All rows are made from the same 12 directions, up to rounding. Whole rows:
[[ -2  12  10  13   3 -20  -7  -3  15  10 -13 -11  -3   7  11   1 -10 -10
   -2   7  24  -2 -19]
 [ -7  15  13   8  16 -26 -38  25  26  -4 -22  -8  -1  12  15 -13 -19 -23
  -12 -19  35  13   5]
 [  5 -12  15 -32 -15  12   9 -15  26  30 -22  16 -17  15   1 -22  22  31
    5  27   7 -21  22]
 [-16 -12 -22  43   4  -1  -2  28  10 -18   9  20  37  30 -14   5   1  -2
   20 -32  16   2  11]
 [ 34 -10  11  10  -1  -1 -24   2 -26  17 -17  22  -9 -35   3   3   0 -19
   13   9  15  -1  22]
 [  5   4   7 -20  -9 -19  -1 -12  -4   7  33  -3 -24  -8   8   5  -5 -16
   11  34  15   8   7]
 [ 24   1  24 -12   7  17   4 -14 -35   3 -20 -10 -30 -10  21  11  -7 -16
   11  29 -16  46 -11]
 [-11   3   3  17 -17  -9  11   4  12   0   4  -6  -4  -5   6 -18  -9  10
    5   9  -1  -2   2]
 [ -2 -21  17  -9 -33  21  16   4   6   1  -4  12 -24  19   6 -10   9  22
   25  33   7  31  31]
 [ -5   8 -33 -13  27  -3 -18   6  13 -18  15   5   3  -3 -10  25  -4 -24
   21 -23   6  45   3]
 [ -8  -8 -13 -21 -11  14  19   7  -4 -14  22   7  12   9 -11  -2   3   6
   20 -20 -13  10   7]
 [ -6   0  -1 -41  24   9  -9  -7  -5   9  -7   6   5  32   3  15  26 -31
  -36  24  15  -1  13]
 [ 16   1   2 -76  54  14 -34 -28   6   9   2   4 -37  27  -2  29  32  -3
  -36  27  -1  10  11]
 [ -2  -3 -11  -5 -15  17  25 -22  15   9  -7  -1 -11 -10  -7   5  10  30
   17  17 -16   8  -9]
 [  0  -3  24  16 -15  -3  20  -4 -26   5   5 -11  11  19   8  -1  -3  -1
  -14  13   2 -27 -23]
 [ 23   9  11 -28   7   7 -10   1 -15   3 -32 -10   9 -27  -2  -2 -14  -5
    3 -54 -11  -6 -31]]

The start of a row, then its end:
[-12   1 -29 -27   1  13  22 -24  -5  12  -3  -1  41  16 -23  46  28 -22
 -22  -4  17]
[-24 -36]
[ 12 -11  17 -36 -12   3  -2 -24  21  29 -13   9 -22  31   0  25  19   6
  14  35  48]
[ 6 -4]
[ -9  17  -7   8  -4 -19 -12  12  -4 -22  21 -21  -8 -32   5   2 -25 -20
  -6 -11  -1]
[23 -4]
[ 15   6   1 -15   8 -28 -28  -3 -14 -13  66  -6 -26 -41  -9  -8 -11  14
 -22  -9 -21]
[-41  14]
[ 17   4  -7   6  14 -28 -12 -16  -7  20  28  14  -6 -17   2   7   2 -23
   9  28  14]
[-22   8]
[  0  19  18 -24 -36 -11 -14  17  -5 -14  -2 -32 -26 -81   8 -42 -33   9
 -29 -28 -24]
[-8 10]
[-14  -6 -29  -1 -13   0   8  -1  18   1  20  11  21 -11 -25   0  15  19
  -8 -15  -1]
[-39  11]
[ -2 -14 -31  19  -7   6 -15  17  -4   9 -14  36  36 -26 -20   3  21 -25
 -10  -8  22]
[-23  44]
[ -2   9 -15   6  12  -1   1 -13  16  -9   8 -12 -15  -7  -3  18  -7  12
  15  -2 -11]
[ 28 -20]
[ 16  -1  -8 -37  -7   2   4 -17  -5   5  25   3 -12 -31 -14   3   3  16
  14 -11 -17]
[-15  -2]
[  5   1   7 -11   9 -11  -8  -1  21  19 -16  12   4  24   6  -6   4 -10
  17   2  28]
[-2  2]
[  4  -2   0 -20  -4 -12  -6   2   1   0  29   6  -1  -1  -6  -5   0   1
   5  -8   7]
[-18   9]
[ -4  10 -29  21  15  -7   5 -15  12  -7  19  -4  -9 -17  -4  18  -5   1
  22  11 -15]
[ 27 -11]
[-13   6  -8   2  15  12  19  -1  -6 -18   5 -10  -5  23  12   8  -5 -13
  16  16 -21]
[55 -8]
[ -7 -14  -6  65  -2   2   4  15 -13 -17  10   7  22  22  -8  20  -1   5
   5  -5   9]
[-1 -5]
[ 34  -7  -4 -23  28  17  -8 -26 -22  23 -12  22 -17 -19   0  14  20  -9
  12  25 -16]
[ 7 13]
[ -9   9   4 -22   2 -11 -15   1   3 -10  22 -15 -21  -5   5   0  -2  -7
 -32  16   2]
[ 2 11]
[ -5   9  -9  -5  -8   0  13  -8   8  15 -24  -2  10 -16   4  -3  -1 -16
   6   5   5]
[  5 -10]
[ -4  -9  14  -2 -24  13   8   3 -13   5 -16  -1   0  -1   4  -6   9   0
 -23  21   6]
[-8 13]
[ 32   1   4  19   2  -9  -8 -16   1  28 -19  14 -14 -49   3 -18  -6  14
  26   5 -12]
[-22   4]
[ -9  -9  -5  17 -39  12  -9  12  23  -8 -23  -3 -10 -28 -13   8  -1  24
  -3  -8  21]
[15 13]
[ -4  -7   7 -14 -39  20  -6   2  18  -3 -24  -7 -36 -33  -3   0   3  27
  -9  18   7]
[28 24]
[ 27  -6  13 -19  -2  -9 -18  -4 -14  12  10  11  -6 -13  -5   6  -1  -5
  11 -10  17]
[-19   2]
[-43  33 -18 -30   7 -26   1   5  53 -10  10 -30  -1   2   8 -26 -13  -8
 -28  -8  -3]
[ 5 -5]
[ -7   4  -9   0   0 -12  15  -1  12   1  24   3   6   5   0 -19  -5   9
  19  -5 -13]
[-12   0]
[-22   4  -1  10 -13  -3   3   9  29  -8 -11 -13   5  14  -2  -4  -6  14
  -7 -12  13]
[  3 -10]
[-15   7  -1   5   3   0  42   4 -19  -1   3  -1  23  35  25 -12 -10 -45
  37  21  -8]
[ 42 -10]
[ -6  -8   1  -6   0  -1   2   2  63  16 -27  18   2  56  -3  -6   7  30
  49 -14  37]
[15 -3]
[-10  19 -28  23  28  -6   2  -8   0 -16  12 -16   1 -20   0  12 -10  -8
  -4  -4 -31]
[ 20 -20]
[-17 -19 -29  10 -58   4  -1  20  23 -21  44  18 -22 -53 -23 -11   0  33
  25   8   4]
[18 66]
[  3 -10  -5 -17 -15  18  20 -16  -1   6   2   5  -4   5  -8  17  12  11
  19  13   0]
[11 -6]
[  7   0  -9 -12  15   4  -5  -7   8   5  -3   8  -6  -2  -2   2   5   1
  12   0  -6]
[10  5]
[ 16  -3  32 -39  -3  22  -2  10 -11  -1 -42  -8  -5  16  10  -5  -9  -1
  12 -33   2]
[ 28 -17]
[ -6  -3  -2  36  14  -9 -29  15  27  -9  -7   4  -8   9  -3  -4  -1  22
 -13  -8  10]
[-5 16]
[-23  -3 -35  -7 -22   9  28 -17  23   8  11   7  11  -4 -17  16  20   5
   7  23   8]
[1 5]
[  7 -15 -36  14 -10   9   4   8  -1   9  10  42  16 -51 -19 -30  14  12
  25  -8 -27]
[-26  56]
[ -2  -5 -11  33  28 -13 -10  -6  22   4   9  12  15  49  -9  26  11   7
   9  -1  27]
[-14 -16]
[ 17 -21   7 -11  14  22 -11   6   6 -12   1  16 -13  38 -10  16   6  30
  37 -23   2]
[30  4]
[  3  -8  12 -18  24  13   3 -12 -22   9  -1   7   3  44   6  12  25 -13
 -28  33  -1]
[-12   4]
[  3 -12 -26  -5   8  14  17  -8 -17  13   1  26  45  10 -20  17  25 -16
   5 -12   0]
[-31  -3]
[ -9   2 -15  12   2  13 -16   6  34 -12 -26  -5 -12 -23 -12  -5   1  39
 -13 -23 -16]
[8 8]
[ -4  -8  25  16 -59   9  25 -19  -3  20 -28 -19  -8 -10   0  18   5  19
 -20  38  30]
[-19 -27]
[-19 -28   9   4 -25  27  19  13  20  -9  -3   9  18  55 -21 -10  23  63
 -15 -21  -1]
[-40   7]
[ 26 -14   2   1 -12 -17  -6  -5 -21   5  54  20 -11 -25 -11  -2  -2  10
  27   4   0]
[-32  20]
[  9   0  13 -52   2  11  -1  10 -32 -13  13  -4  -2   2   5  -2  -6 -26
   1 -17 -10]
[21  5]
[  2 -17   7  -5  13  23   6  10 -18 -13  -4   8  29  56 -11  20  12   5
   1 -33   3]
[ -3 -17]
[-11 -15  -8  11 -12   2  -2  17   7 -18  25   8  17  23 -20   9   5  20
   0 -28  13]
[-17   6]
[-28  -3  -4  25 -17  17   3  34  -8 -20 -34  -5  30  11   3   0  -1 -26
 -26 -13  14]
[25 13]
[ 21   1  -3  -7   8 -14   3  -3  20  19  -1  21   8  -4  -2 -24 -10  11
  60 -32  -1]
[-12  -5]
[  2   7  -5 -28  29 -10 -18  -8  20  10   7  10 -25   7  11 -11   8 -11
   1  29   0]
[17 28]
[ -9  13   3 -14  13  -2   0   0   6   4 -19 -10   5   6  11 -11  -1 -15
 -20   0  -4]
[ 0 -7]
[ 12   6 -27  17  15 -19  -9 -31  39   3  33   0 -32 -24 -15  24  -5  40
  40   5  -5]
[  7 -19]
[ -9  -6   9  -2   6  15   0  -6   4  -8  -1 -10 -14  28  -2  10  14  27
 -33  17  -9]
[-5 -2]
[ -7  -1 -30 -13  27   2 -25  12  18 -20  20  13  -4   3 -12  12   5  -7
   9 -17   0]
[33 27]
[ -6   6  -4  33 -37 -23 -26  30  24 -11  -9  -6  -3 -51  -3 -10 -30  -4
  13 -31  35]
[15 14]
